The same things were measured in two ways. Each way mixes the same 10 hidden numbers, adds some noise and spreads widely along 7 directions of its own, which tell nothing about the thing.
In the rows, 128 means zero.
Some things both ways: the first way, then the second way.
[154 153 120 146 104  57 108  62 155  99 129 154 134  83 153 161 138 124
 150 126 121 136 114 159  98  93 116 106 157]
[130 103 159 149  94 118 136 143 195  98 126 107  93 167 159 154 145 104
 108 161 117 110 171 126 153]

[123 127 104 130 165 136 141 113 136 135 123 120 137 169 121 115 104 113
 139 143 111 145 165 117 113 110 160 115 141]
[119  95 118 108 105 133 143 128 120  88 109 123 114 128 100 102 196 126
  72 119 154  81 148 149 133]

[128 147 130 134 137 100 147  88 139 142  92 137 117 167 118 128 131 113
 121 133 111 117 136 150 126 108 166 142 149]
[ 85 123 121  79  97  94  67 185 138 134 131 139 132 122 124 123  98 101
  97 128 154 158 100 104 131]

[109 121 118 138 174 191 171 114 143 135 134 128  93 174  99  92 102 125
 148 189 136 152 166 143 111 144 171 128 163]
[109  99 195  84  88 145  66 135  98 122 142 130  91  63 123 125 121 128
  94 122 172 179  94 147 137]

[160 143 103  96 138 101  89 117 185 139 108 108 127 109 111 117 126 147
 116 121 119 115  95 150 176 162 136 126 150]
[ 80  56 118 115 112 159 160 154 183  91 160 121 108 139 155 133 126 116
 114 142 148 106 158 120 136]

[103  93 129 145 155 128 152  91 147 111 160 119 121 187  83  87 116 131
 161 160 120 115 130 152 113 155 144 137 122]
[ 80 114 110  90 136 105 140 162  67 174 119 132 151  77  99 116 167 124
 115 107 175 153  90 111 165]

[130 132  97 104 124 151 104 124  84 135  90 135 134  90 119 105 149 135
 116 143 133 125 165 128 171 154 124 126 132]
[145 193 156 152 156  91 130 151  63 174 102 191 126 150 155 107  86 123
 163 118 111 133 103 132 122]

[146 117 107  94 130 131 104  53  91 125 100 198  77 118 100  91 126 125
 182  99 141 146 124 192 118 113  82 126 158]
[143 113 134 147 129 118 130 103 103 144 169 151  91 122 132 154 109 161
 180 144 109  99  85 139  98]

[122 154 101 127 106  69 147  98 174 130 136 126 130  88 123 147 123 112
 120 130 104  97 103 157 144 103 102 113  78]
[104 142 113 139 147 104 123 107 130 135 113 191 117 135 168 134 129 130
 129 134 103 141 121 137 176]

[147 137 119 107 147 134 123 146 116 104  94 116 165 177 193 121  87 123
 110 136 128 159 214  95  87 111 192 131 157]
[103  51 152 120 115 173 130 164 146  75 135  90 127 121 130 142 134 107
 134 157 170 146 164 121 178]

[ 53 113 180 131 172 153 133 134 148 157 101  87  74 147 106 137 100 126
  93 187 140 129 122  87 124 161 165 103 116]
[101 115 117 141 113  77 110 167  93 155 125 103 148 135  90 105 113 107
 107 128 128 122  90 128  96]

[ 99 121 133 119 171 144 126 109 154 141 125 131 100 148 130 120 107 113
 148 126 135 152 141 132 106 129 128 111 141]
[127 131  96 138 134 132 123  71 174 144 146 125 118  86 145 152 137 156
 107 132 103 151 119 146 120]

[115 106 144 131 165 137 106 134 163 141 120 127  98 125  92  95 171 137
 103 144 134 128 133 132 173 191 136 137 157]
[140 110 113 141 139 165 181 130 166  83 118 101 147 186 128 101 133  83
 125 146 109 112 193 123 139]

[ 95 127 122 153 191 187 132  56  80 159 121 141  86 169  60  85 160 147
 179 210 141 161 120 127 121 181 179 103 198]
[113 112 142 125 144 127 136 140  77 133 138 144 111 107 112  96  70 131
 129 112 114 123  77 132  78]

[ 90 170 129 103 114 138 151 129 161 135 116 110 123 108 149  78 114 136
  94 149 124 159 112 159 146 147 130 136 103]
[161  93 133 163 128 137 148 110 116  79 120 120  98 171 112 116 110 134
 141 128  90 124 116 154  97]

[132 135  97 158 171 167 104  60 108 155 128 118  99  95  75 156 144 145
 174 213 137 125 112 108 140 175 165  76 196]
[119 128 162 115 168 143 141 170  50 112 102 155 130  96  98  82 111 106
  83 115 146  82 120 128 100]

[113 137 131 126 146 130 125 120 164 132 120 121 117 110 135 117 147 115
 102 131 126 139 127 128 147 139 129 137 111]
[126 138 116 145 157 122 131 132 108 137 123 151 132 123 125 113  74 129
 146 128 102 146  87 123 118]

[115 147 133 119 125 146  78 131 127 149  88 104 111  44 101 139 171 163
  80 209 163 112 113  95 196 211 163 111 115]
[120 132 199  96 104 142  80 153 144 170 127  70 148  96 152 138 107 134
 162 139 146 167 155  86 163]

[172 119 113 150 141 100  96  76 146 109 124 118 136 124 105 115 173 123
 129 132  98 105  96 132 164 147 134 153 150]
[ 70  82 118 114 126 102 159 176 155 102 118 120 135 179 154 130 133  71
  86 120 114 130 166 101 124]

[160 174  76  82 130 107  54  92  84 150  83 105 173 103 124 104 149 166
 100 153 128 148 124  94 171 148 170 105 145]
[118 134 109 103 174 147 164 150 108 108 100 113 203 137 104  81 159 101
 119 143 142 101 176 138 141]

[147 119 100 117 163 124 121 128 136  96 122 139 122 139 141  80 140 139
 118 159 124 153 116 117 135 164 135 126 115]
[118  95 180 145 136 134 143 110 153 112 149 111 133 134 159 125 118 128
 158 171 100 125 156 162 147]

[100 148 145 126 108  54 138 103 170 139 123  90 172 170 121 139 101  98
  95 100  86 121 165 135 103  50 163 133  90]
[129  88  84 112  99 148 138  97 154  96 124  94 107 144 124 149 197 127
  94 104 143 124 161 121 135]

[192 141  88  92 162 153  53  95 116 148  72 142  99  60  97 121 178 154
  99 173 163 151  98  95 192 175 158 121 156]
[142 100 175 133 110 143 100 139 149  82 138  93 129 126 112 123 136 125
 100 178 135  75 160 161  93]

[101  87 157 133 204 198  90 152 136 147  99 122  67 107 119 140 145 121
 114 174 163 147 159  66 144 187 149 104 143]
[175 175 138 113 167 162 112  98 104 169 139 117 158  59 106 127 119 173
 156 138 131 118 108 121 119]

[149 111 123 151 155 114 119 110 152 120 136 139 147 134 146 138 174  91
 120 108 112 128 187 107 124 104 139 152 155]
[131 144  64 110 118 133 147 136 131 149 102 172 110 125 129 118 163 167
 131  90 158 111 107 107 153]

[124 182  75  74 142 120  75 130  85 159  85 107 187 125 142 105 133 154
  94 151 136 178 171  82 141 133 185  88 110]
[138 193 105 144 180 123 137 113  94 181 123 183 163  92 139  92  99 168
 173 138 118 145  95 147 147]

[139 162 113 103 103  94  97  87 114 131  95 141 121  66 194 147 121 125
 102 118 123 152 134 119 128  89  92 106 182]
[126 120 113 135 130 140 151 131 153  87 116 125 155 191 143  93 138  91
 128 153 118 127 184 151 145]

[ 70 135 157 111 114 176 146 103 111 142  94 131  77 113 141 113  64 126
 160 138 131 146 151 175 106 132 100 109 190]
[152 126 148 102 149 175 137  84 107 123 155 138 107 120 153 149  93 128
 185 114 116 194 116 121 132]

[159 130 123 162 119   4 140  80 180  69 168 136 189 171 140 120 173 112
  94 139 104 136 128 125  83  74 175 152  66]
[142  95 161 184 102 120 117 114 193 111 147  88  90 131 172 195 141 144
 127 171 109 139 163 156 134]

[123 104 138 122 187 180  98 151 118 156  86 122  85 117 138 143 145 130
 102 156 145 125 174  73 161 182 147 117 205]
[107  84 135  84  81 176 126 154 161 118 141  91 130 122 135  98 140 147
 135 114 170  90 172  97 126]

[ 94 118 166 147 137  98 131 118 149 128 124 103 120 124 179 169 107  95
  92 127 112 132 171  83  94  83 126 112 153]
[139 130 108 128 120 144 136 126 113 144 134 133 117 131 135 121 125 151
 149 108 144 130 124 123 113]

Other things, the second way, with their names:
K_510: [154 122  56 105 115 143 162 127 128 132 143 141 110 146  91 111 150 159
 157  95 141  90  86 103 111]
K_220: [182 151 115 155 145 131 135 164 113 123  77  82 151 124  80 128 140 124
 102 127 143 124 128 112 118]
K_495: [150 136 105 147 192 162 153 142 102  97 125 162 125 123 122 142  91 118
 138 136 124 117 116 119 116]
K_215: [109 141 106 118 108  63  99 134 153 176 115 158 117 119 157 161 156 165
 125 112 123 124  98 115 142]
K_12: [ 83 142  91 155 130  63 135 142 135 174 141 170 144 117 139 113 157 127
 104 159 136 115 109 164 157]
K_272: [179 168  92 154 161 144 162 108  63 163 116 157 121 104 108 127 157 177
 165 110 149 117  94 131 137]
K_810: [128  82 149 162 165 166 168 140  83  97 145 121 114 137 128 130  87 111
 160 143 115 115 133 130 109]
K_930: [ 74  84 123 122 119 151 129  93 156 128 164 143 109 100 165 134 121 142
 139 146 129 160 131 143 166]
K_795: [140 145 101 129 144 137 140 139  78  95  98 189 119 154 109  76 137 107
 107 118 149 119 120 156 137]
K_102: [156  95  68 133 122 161 163 119 127  85 121 170  78 157 134 146 160 172
 152  96 148  92 118 123 125]
K_777: [126  85 119 199 115  76 153 133 136 122 124 113  73 181 143 179 135 131
 116 125  78  65 127 120  77]
K_461: [ 92  85 125 118 135 150 168 104 139 158 116  89 136  93 136 133 149 156
 152 108 116 138 133  92 189]
K_868: [119 111 128 125  81 107 102 168 163  92  99  83 151 173 116 108 169  81
  65 143 156 139 178 153 130]
K_766: [118 108  91 164 116 117 156 154 137 107 122 157 103 149 120  99 136 137
 104 139 137  87 116 154 126]
K_344: [134 183  97 130 166 101 125 139 151 142 118 185 147 136 144 144 115  94
 135 159 124 174 104 121 189]
K_725: [169 122 180 194 112 125 119 118 124 117 120  83  82 133 138 156  99 118
  98 131  95 156 141 154  75]
K_948: [158 127 135 111  87 150 123 138 150 115 108 118  89 143 115 119 141 146
 119 110 136  90 127  98 122]
K_575: [143 175 158 159 141 117 106 112 121 179 108 137  96 104 176 152  67 149
 134  94  91 192 106 109 110]
K_316: [154  86 126 140 102 158 117 126 181  84 132  85  88 145 143 158 122 146
 103 117 110  90 163 120  58]
K_655: [ 94 106 139 147  96  90 112 107 181 177 133  96 109 114 185 158 117 178
 127 105  80 122 140 113  99]
K_167: [146 127 172 154  97 116 104 132 165 145 151  98  98 101 177 215 169 144
 120 156 154 132 170 130 133]
K_688: [ 97 157 140 101 162 108 130 178 106 178 109 124 188 104 120 106 107 113
 154 145 144 141 113  87 178]
K_195: [175 103 139 101 140 204 126 133 108  57 124 107 121 106  98 148 176 123
 119 150 189 112 165 133 148]
K_812: [100  86  70 146 161 146 163 148 128 112 144 148 126 112 140 140 120 158
 122 122 135  90 127 127  94]
K_513: [ 97 139  70 173 182  96 167 140  97 143 139 209 141 102 135 118 136 142
 118 157 140 102  96 181 146]
K_975: [146  72 142 141 140 199 137 130 148  60 122  73 124 132 119 148 115 104
 125 148 126 133 168 118 130]
K_334: [141 174 175  82 106 117  89 123 136 181 152 140 103  96 182 153 126 142
 120  99 139 170 136 122  95]
K_674: [108  83 131 117  62  98 141 135 139 119 105  85 127 181 101  86 181 112
 108 121 126 103 141 136 146]
K_408: [185 132 152 159 121 141 136 129 103 100 102  91 128 154  90 114 168 115
 119 153 134  77 154 142 131]
K_162: [128 139  98 140 106  95 136 149 186 115  79 101 144 171 119  94 155  95
  57 131 108 111 161 131 134]
K_553: [ 78  95  81 134 139 111 157 130 186 113 109 112 153 150 142 125 147 104
  87 137 101 123 160 115 157]
K_377: [128 178  96 116 175 120 123 138 101 168 102 174 158 127 144 101  72 141
 171 103 112 172  92 105 138]
K_910: [ 93  92  92 163 141 121 214 131 115 133 126 116 132 178 135 111 150  91
 132 119 106 106 155 117 147]
K_487: [122 146 193  94 131 147  77 146  87 149 133 105 141  64 125 101  84 108
  90 117 152 184 122 137  87]
K_890: [120  63 120 122 125 153 160 145 144  84 124 111 131 155 104 120 140 131
 162 151 130  70 135 102 159]
K_189: [150 162 123 114 169 140 148 163  84 116 119 164 155 156 102  95 105  90
 160 150 142 116 113 113 140]
K_359: [117 131  93  88 150 151 161 127 170 134 106 101 169 113 142 147 182 121
 119 117 141 159 173  93 188]
K_737: [118 140 102 166 156  80 144  99 125  98 111 181 124 173 161 136 173  88
  70 146  94 117 168 194 127]
K_68: [158 105 118 159 181 179 176 110 117  80 136  83 155 144  97 103 100  93
 132 152  93  98 162 137  94]
K_519: [138 159 138 171 111  40  97 157 122 142 104 174  70 181 163 176 120  99
  89 123 106 145 105 134 101]
K_145: [131  88 155 140  86 120 118 123 164 107 109  83  82 147 137 153 130 121
  84 111  98 125 143 115 101]
K_459: [ 73 106 129 103 121 103 139 149 109 151 128 117 156 129 124 102 155 102
 114 123 144 143 135 121 158]
K_223: [115 111 107 130 134 123 131 112 109 143 150 160 106  97 129 145 146 157
 138 124 144 141  99 151 132]

Some of these things the first way, each followed by its name:
[ 88 129 163 133 154  91 105 115 154 148 111  99 133 155 131 146 121 111
  98 128 112 151 156  91 100  91 162  97 121] : K_68
[149 159 103  82  96 107  98  57 141 133 102 188  93  71  87  95 142 160
 175 111 158 124  87 241 159 156  94 132 170] : K_344
[139 148  80  69 151 109  77  95 101 143  95 134 139 142 119 113  83 153
 154 129 140 161 143 124 109 116 151  75 142] : K_12
[ 98  98 149 146 127  57 118  96 173 110 163 109 145 145 119 128 120 107
 126  98  91 118 132 138 107  93 103 114 106] : K_910
[120  99 129 127 154 143 134 117 118 114 124 171 110 143 131 106 143 112
 135 128 142 147 198 130 104 123 128 134 144] : K_408
[132 116 142 102 136 133 116 150 150 131  81 129 111 129 138 115 121 113
  99 102 122 127 172 136 154 126 126 147 142] : K_189
[113 153 134 149 129  94 126  74 124 116 148 143 163 155 126 103 181 139
 131 162 143 144 159 147 100 143 184 142 153] : K_220
[175 145  82  85 148 125  78 117 147 131 111 138 143  99 157 114 135 122
 118  95 137 162 161 125 144 115 122 128 159] : K_766
[133 122 144 143 129  94  87 103 140 110 106 107 137 101 152 186 121  90
 117 117 109 124 139  84 106  83 141 114  87] : K_777
[129 155 110 140 128 129 129  82 112 116 118 141 156 145 153 117 132 107
 168 115 110 162 175 150  90  92 149 125 153] : K_145
[ 97 129 154 162 121 150 105 113 157 128 139 105 104  27 171 185 145 100
 117 153 137 125 142  95 133 135  94 104 144] : K_575
[110 111 126 128 146  94 157 109 194 128 153 129  95 134 120 127 104 111
 126 122 111 119 113 154 119 112  95 116 117] : K_930
[148 116 101 110 155 164  72  90  78 136 100 129 122 120 107 109 132 135
 145 148 134 151 155 100 139 139 144 111 166] : K_459
[ 84 132 141 125 103 130 180  92 109 118  99 159  86 149 140 131  63 112
 182 124 125  98 161 198  89 113 107 122 162] : K_519
[165 127  94 109 162 128  87 119 145 122 117 133 143 123 138 107 158 118
 133 101 118 135 133 125 160 152 129 139 122] : K_553
[133 155 151  98 155 149  50 132 143 165  61  82 146 110 131 133 140 123
  74 124 126 185 161  79 150 123 195 119 139] : K_510
[117 127 125 121 158 152 126 138 143 149 116  85 142 148 127 111 121 116
  89 151 114 143 174  90 147 132 168 132 135] : K_487
[144 135 109 142 146 101  98  83 106 112 126 124 184 169 120 107 154 139
 153 147 114 137 165 124 113 139 190 125 159] : K_359
[139 145 104  86  91  97  96  82 147 129 121 130 129  81 104  97 126 145
 127 108 127 119 103 189 169 132  96 133 121] : K_810
[142 140 133 119 122 116 111 119 151 117 113 126 141 113 165 133 129 109
 109 109 129 139 173 130 121 105 139 141 148] : K_975
[ 79 126 136 136 140  88 205 151 164 100 126 124 137 221 152 103  82 109
 132 129  92  94 148 156  97 135 143 137  74] : K_215
